The rows are grouped in 3 different ways at once. Each group adds its own fixed numbers to the row, and there is some noise. The rows also spread widely along 11 directions, which tell nothing about the answers.
Some rows, each with its group in each grouping after it:
-8; -41; 3; -23; -8; -14; -1; -10; -1; -16; -9; 10; 14; 21; -9; -8; -13; 26; 11; -12; 19; 7; 12; 3; 15; 12; -1; 0; 20; 23; 16; -1; 6; 10; -6; -22; 35; -8  K Q_154 Q_53
1; -4; 1; 3; 1; -18; 13; -5; 6; 14; 2; -7; -10; -19; 6; 21; 9; -10; -7; 1; -5; -6; 9; 0; 8; 25; 1; -3; -7; 7; -4; 1; 3; -3; -3; 19; -11; 14  B Q_648 Q_715
-9; -25; -4; 15; -14; -63; 23; -23; -7; -16; -13; -10; -3; 0; 0; 14; 2; 8; 13; -22; 6; 7; 27; -2; 48; 49; 6; 0; -11; 16; 1; 9; -13; -5; -7; -6; 5; 10  X Q_648 Q_715
-9; -14; 2; -3; 3; 10; -14; 5; -5; -8; -5; 1; 0; 15; -11; -1; -10; 11; -3; 8; 10; 17; -9; 19; -3; -13; 3; 16; 16; 3; 5; -6; 11; 9; 4; -2; -8; -15  U Q_508 Q_190
-8; -19; -14; -5; 7; -26; -4; -8; 7; -4; -20; -5; -1; 7; -6; 10; -9; 4; -7; -8; 10; 16; -1; 0; 39; 10; 12; -2; 1; 17; 15; 16; -7; -6; 1; -14; 9; -4  Y Q_508 Q_843
1; 8; -1; -6; -8; 4; 11; 0; 1; -8; 13; -3; 8; -3; -1; 6; -7; -1; 11; -1; -13; -6; 7; -6; -4; 22; -3; 9; -11; 4; -7; -4; -4; 3; -9; -6; 7; 8  X Q_154 Q_53
-8; -5; 13; 19; -10; 16; 21; -7; -2; 17; 4; -8; 32; -2; -3; 11; -10; 12; 18; -33; -5; 1; 10; -3; 5; 17; -14; 5; 5; -13; 1; 6; 5; -20; -2; -28; 16; 3  B Q_648 Q_843
3; 16; 10; 1; -18; 10; 15; 12; -9; 0; 11; 12; 5; -5; 5; -6; 0; 10; -8; 12; 6; 0; -4; 9; -18; 7; -6; 4; -14; -6; -6; -7; 10; 14; -8; 10; -6; -3  U Q_508 Q_296
5; -18; 10; -8; -7; -5; 5; 0; -6; -3; 3; -1; -12; 2; 1; -4; 5; 2; -11; 13; -1; -2; 6; 7; -13; 4; -5; 4; -2; 4; -6; -6; 10; 16; -11; 15; 5; -4  Y Q_154 Q_296
8; 4; -3; -1; 12; -10; -14; 3; 7; 1; 7; 0; -15; -9; 19; 14; 5; -19; -7; -12; -19; -9; -8; -15; 15; 15; 15; -14; 15; 5; -4; -9; 8; -19; 15; -6; 22; 9  K Q_154 Q_190
11; -20; 14; 12; 14; 1; 10; 1; 15; 12; -9; 0; 7; 1; 6; 20; 5; 18; 0; -10; 24; 7; 7; -2; -8; 17; -10; -12; 16; -6; -3; 0; 17; -4; -4; -9; -6; 7  Y Q_648 Q_843
-5; -9; 3; 10; -12; -14; 9; -7; -15; -9; -4; 2; 1; 7; -2; -9; -7; 12; 3; -11; -3; 15; 6; 1; 13; 10; 1; 6; 0; 3; 1; 0; 4; -4; 3; -5; 4; -9  B Q_508 Q_843
-2; 12; -28; -12; 26; 13; -11; 5; 28; 10; -11; -14; 8; -9; -9; 18; -15; -7; -16; 24; 4; 13; -14; 4; 9; -10; 9; 12; -9; 13; 8; 16; -10; 2; 5; 2; -18; 0  U Q_648 Q_843
10; -7; -6; -8; 16; -3; -1; 4; 19; 12; -14; 4; -10; -7; 6; 6; 1; 2; -23; 9; 11; 9; -3; -7; -6; -3; 0; -19; 9; 8; 2; 5; 15; 5; 5; 18; -7; 5  U Q_508 Q_843
10; -24; 16; 17; -1; -15; 4; -7; -8; 0; -4; -9; -1; 9; 10; 4; 3; 14; 4; -28; 8; 9; 14; -8; 4; 13; -7; -12; 16; -6; -15; -6; 14; -14; 0; -12; 12; 2  B Q_154 Q_843
0; 10; -7; 1; -2; -2; -9; 3; -11; -7; 4; 3; -5; -1; 3; -10; -6; 0; -12; 9; -2; 6; -15; 8; 13; -4; 11; 7; -2; 0; 2; -1; 4; 1; 5; -1; 9; -12  K Q_154 Q_296
7; -13; 0; -7; 9; 0; 5; 9; 13; 0; -11; 5; 14; 6; -2; 5; -9; 35; -6; 10; 49; 19; 1; 3; 5; 5; -8; -5; -2; 5; 2; 7; 7; 13; -16; -10; -12; -2  B Q_154 Q_843
-11; 11; -3; 15; -18; -33; 15; -6; -18; -11; 1; 13; -6; -6; 6; -7; 3; 9; 2; 3; 2; 6; -2; 11; 36; 27; 17; 2; -2; 8; 14; 0; 3; 3; 3; 4; -4; -4  K Q_508 Q_53
-6; -2; -9; -34; -5; 16; -9; 12; 4; -10; 10; -1; 2; 8; -13; 9; -19; -9; -3; 15; -14; 0; -5; 5; -8; 0; 5; 20; -15; 22; 4; -6; -7; 12; -5; -4; 8; -5  B Q_508 Q_190
-8; -20; 10; 33; 13; -16; 19; -20; 9; 37; -16; -23; -3; -19; 1; 17; 17; -5; -7; -21; 2; 3; 13; 10; 13; 7; -11; -10; 19; -13; -1; 13; 19; -14; 4; 19; -17; 15  U Q_648 Q_715
-19; -27; 15; 10; -10; -12; 17; -2; -4; 2; 7; 0; 14; 5; -4; 13; -1; 28; 27; -8; 14; -4; 15; 19; 20; 40; -1; 23; 12; 5; 13; -1; 7; 2; -19; -12; 0; 1  B Q_154 Q_843
-13; 20; -19; -5; 2; 1; -7; 0; -5; 11; 7; 8; -15; -22; 6; -10; -6; -16; -17; 14; -31; -4; -21; -2; 23; -6; 21; 7; -2; 7; 17; 9; 3; -9; 16; 15; 9; -11  B Q_154 Q_843
-5; 0; 4; 14; 8; -9; 23; 3; 20; 9; -1; 0; 9; -10; 3; 24; 4; 13; 9; -4; 15; 3; 11; 6; 7; 40; -7; 1; 1; -1; 1; 3; 5; -2; -6; 1; -21; 21  U Q_508 Q_715
-32; -5; 1; -10; -12; 10; -4; 5; -14; 14; 16; -1; 0; -8; -14; 9; -6; -3; 5; 28; -7; -15; -16; 40; 15; 1; 12; 39; -4; 6; 24; 0; 4; 19; -14; 10; -12; -14  X Q_648 Q_190
3; 4; -8; -12; 4; 8; -5; -2; 3; 2; 0; 14; -7; -8; 3; -3; -9; -7; -13; -4; -22; 4; -7; -17; -4; -3; 7; -7; 11; 5; 5; -1; 11; -11; 20; 0; 19; -7  B Q_648 Q_190
6; 27; -5; 8; -14; -8; 10; 5; -13; -9; 5; -3; 1; -8; 3; 5; -2; -7; -4; 8; -2; 5; -6; 4; 8; 11; 6; 3; -23; -1; -9; -3; -5; 2; -2; -3; -5; 1  K Q_648 Q_190
7; -5; 11; 5; -28; -10; 14; -10; -30; -16; -4; 0; -4; 9; 0; -26; -6; 3; -7; -19; -17; 14; 11; -13; -18; -4; -14; -5; -12; -1; -19; -8; 6; 3; 8; 4; 20; -7  U Q_508 Q_715
-11; 1; -18; -5; 1; -11; -1; -7; 0; 5; -4; 0; -3; -10; -1; -6; -10; -2; -8; 1; -13; 5; -5; -4; 30; 4; 12; 4; -1; 11; 16; 15; -2; -9; 9; 2; 13; -7  B Q_154 Q_843

New rows, each followed by its group in each grouping:
-7; 16; -24; -21; 8; 9; -4; 5; 9; 3; -3; 11; -3; -10; -5; -5; -15; -3; -18; 22; 0; 8; -18; 1; 12; -11; 11; 2; -7; 13; 18; 11; -1; 8; 7; 7; -6; -7  X Q_508 Q_53
-35; -6; -2; 14; -17; 1; 9; -16; -28; 1; 2; -8; 3; 1; -20; -15; -15; 3; 15; -10; -31; 11; 0; 24; 23; 2; 3; 38; 3; -1; 18; 6; 1; -9; 12; -3; 3; -18  B Q_508 Q_715
23; 43; -15; -14; 8; 24; -3; 18; 6; 5; -1; 8; -4; -19; 11; -13; -7; -10; -39; 23; 5; 10; -25; -16; -14; -29; 1; -24; -24; -5; -10; 4; 6; 6; 10; 8; 0; -1  K Q_154 Q_190
-3; 12; 14; 18; -22; -11; 16; -1; -20; 9; 14; 14; 1; -16; 19; -7; 5; 2; 2; -28; -17; -9; -2; -15; 16; 21; 2; -13; 7; -16; -2; -3; 14; -22; 8; -9; 27; 1  B Q_154 Q_190
-9; 6; -6; 12; -6; -29; 29; -11; 4; 15; -2; -2; -5; -24; 4; 6; 7; -7; -3; -6; -11; -4; 17; -3; 31; 32; 3; -6; -8; 2; 8; 15; 1; -10; -1; 11; -3; 14  B Q_154 Q_190
26; 7; 3; -15; -5; -8; -2; 15; 1; -11; -3; 7; -14; 0; 13; 0; 4; -2; -27; 10; 13; 9; -2; -16; -21; -4; -5; -27; -13; 5; -23; -12; 10; 12; -1; 13; 0; 3  U Q_508 Q_190
-2; 13; -10; 11; -3; -13; 4; -6; -5; -7; -4; -4; -3; -8; 4; -8; -5; -2; -6; 2; -15; 8; 0; -7; 14; 8; 7; 4; -6; 2; -2; 6; -1; -6; 9; 5; 1; -4  U Q_154 Q_843
-34; -20; 5; 4; -16; 3; 13; -19; -23; 11; 3; -7; -7; -3; -20; -16; -6; -7; 6; -1; -34; 1; 7; 27; 2; -4; -3; 33; 6; 5; 18; 2; 11; 4; 6; 21; -1; -12  B Q_508 Q_715
-15; -5; 4; -7; -16; 1; 9; -6; -15; 21; 1; -6; 9; -14; -2; -8; -1; -7; -8; -15; -14; -10; -9; 0; 20; -5; -3; 0; -9; -2; 11; 14; 1; -7; -3; -7; 32; -5  Y Q_154 Q_715
2; 4; -11; 6; 8; 7; -5; -3; 4; 10; -7; -30; 9; -1; -5; 14; -11; -10; -7; -6; 2; 10; -8; 2; 13; -15; -1; 5; -15; -1; -7; 12; -10; -8; -3; -13; -3; 0  X Q_648 Q_843
-15; -19; 5; 4; 5; 18; 0; -3; -1; 15; -3; -6; 9; 3; -10; -5; -6; 14; 3; 6; 11; 7; -6; 25; 4; -11; -4; 16; 15; -3; 15; 4; 16; 7; -6; -3; -1; -12  K Q_154 Q_843
-8; -12; 2; -6; -16; -20; 9; -3; -8; -14; 2; -1; 3; 10; -4; 6; -5; 1; 10; -8; -1; 2; 12; 7; 16; 23; 4; 6; -5; 15; 5; -5; -2; 4; -8; -10; 13; 0  K Q_508 Q_190
6; 8; 9; -6; -11; 0; 16; 7; -6; 0; 1; 22; -1; -6; 7; -11; 3; 16; -15; 13; 14; 5; -1; 0; -17; 5; -5; -11; -2; 1; -1; -5; 17; 17; -3; 18; -9; -2  U Q_508 Q_53
-3; -6; 0; -13; -3; -11; 3; 5; -1; 2; 3; 3; -8; -10; 4; 5; 4; -2; -10; 10; 2; -7; -7; 2; 11; 14; 3; 1; -11; 10; 4; 0; 2; 7; -7; 7; 9; 2  Y Q_154 Q_715
1; -11; 2; -3; 8; -6; -13; 2; -1; 2; -1; -7; -4; 4; 0; 19; 2; -1; -8; 9; 8; 0; -11; 13; 10; 2; 11; 8; 6; 8; 0; -5; 4; 4; -5; -1; -6; -5  Y Q_648 Q_53
1; 6; -8; -5; 15; 6; 6; 13; 19; 5; 3; 0; 2; -11; -3; 27; -1; 14; -5; 28; 26; 5; -4; 14; 0; 21; 0; 13; -11; 8; 2; -1; 2; 12; -11; 8; -34; 10  B Q_648 Q_715
-13; 6; 5; 0; -13; 14; -1; 4; -13; 16; 5; -9; 10; -5; 0; -1; -6; -7; -7; -14; -11; -1; -17; 5; 7; -12; -3; 5; -7; -5; 4; 4; 1; -9; 4; -8; 18; -5  U Q_508 Q_715
7; -12; -3; -21; 13; 12; 11; -2; 23; 23; -2; -10; -4; -17; 0; 12; 0; -14; -14; -5; -13; -8; 13; -17; -19; 4; -16; -14; -3; 9; -4; 5; 9; -3; 0; 13; 12; 19  B Q_154 Q_715
-8; 11; -4; 12; -7; 1; 7; -6; -6; 13; 4; -1; 0; -17; 5; 2; -2; -10; -2; -8; -22; -6; -7; -5; 15; 6; 6; 0; -1; -4; 6; 6; 4; -13; 9; -1; 11; -3  X Q_648 Q_843
-19; 0; -1; 3; -14; -9; 10; -1; -12; -9; 4; 4; 4; 1; -10; 0; -7; 2; 9; 2; -13; 2; 1; 15; 19; 19; 8; 22; -6; 6; 14; 1; -3; 3; -3; -7; 1; -9  Y Q_508 Q_190
12; 4; 0; -4; -7; -10; -2; 4; -11; -3; 6; -8; -11; -3; 5; 8; 4; -8; -15; 10; 1; 2; -3; 3; 0; 0; 6; 1; -12; 7; -15; -10; 1; 5; -6; 13; -8; -1  B Q_648 Q_53
23; -9; 9; 3; 0; 1; -2; -4; -8; -10; -15; -18; 9; 17; -3; -4; -6; 11; -15; -7; 23; 25; 5; -6; -20; -22; -15; -12; -4; -3; -30; -6; 3; 7; -3; -5; -2; -4  U Q_648 Q_53
10; -4; -4; -19; -2; -2; -13; 10; -3; -13; 1; -1; -5; 8; 0; 1; -9; 2; -13; 8; 7; 10; -3; -6; 0; -4; 3; -1; -7; 10; -9; -6; 2; 5; -3; -5; 9; -5  B Q_154 Q_190
-7; 11; 6; 1; -2; 28; 0; 19; 0; 14; 11; 13; 24; -5; 8; 4; -9; 28; 4; -2; 28; -3; -24; 5; 9; 2; -2; 0; 2; -14; 11; 5; 10; -2; -9; -29; 12; -6  X Q_154 Q_843
-2; -1; 3; -3; -11; -4; 2; -2; -12; -7; 10; -8; -4; -3; 2; 0; -2; -10; 4; -6; -20; -6; 3; -1; 2; 12; -1; 7; -9; 6; -7; -8; 0; -1; -1; -2; 18; 5  K Q_154 Q_715
-9; -13; -23; -15; 11; -28; 3; -10; 14; 6; -15; -17; -11; -11; -10; 19; -3; -17; -16; 14; -6; 2; 2; 5; 30; 9; 10; 6; -18; 25; 13; 18; -14; 4; -1; 14; -5; 6  Y Q_648 Q_715
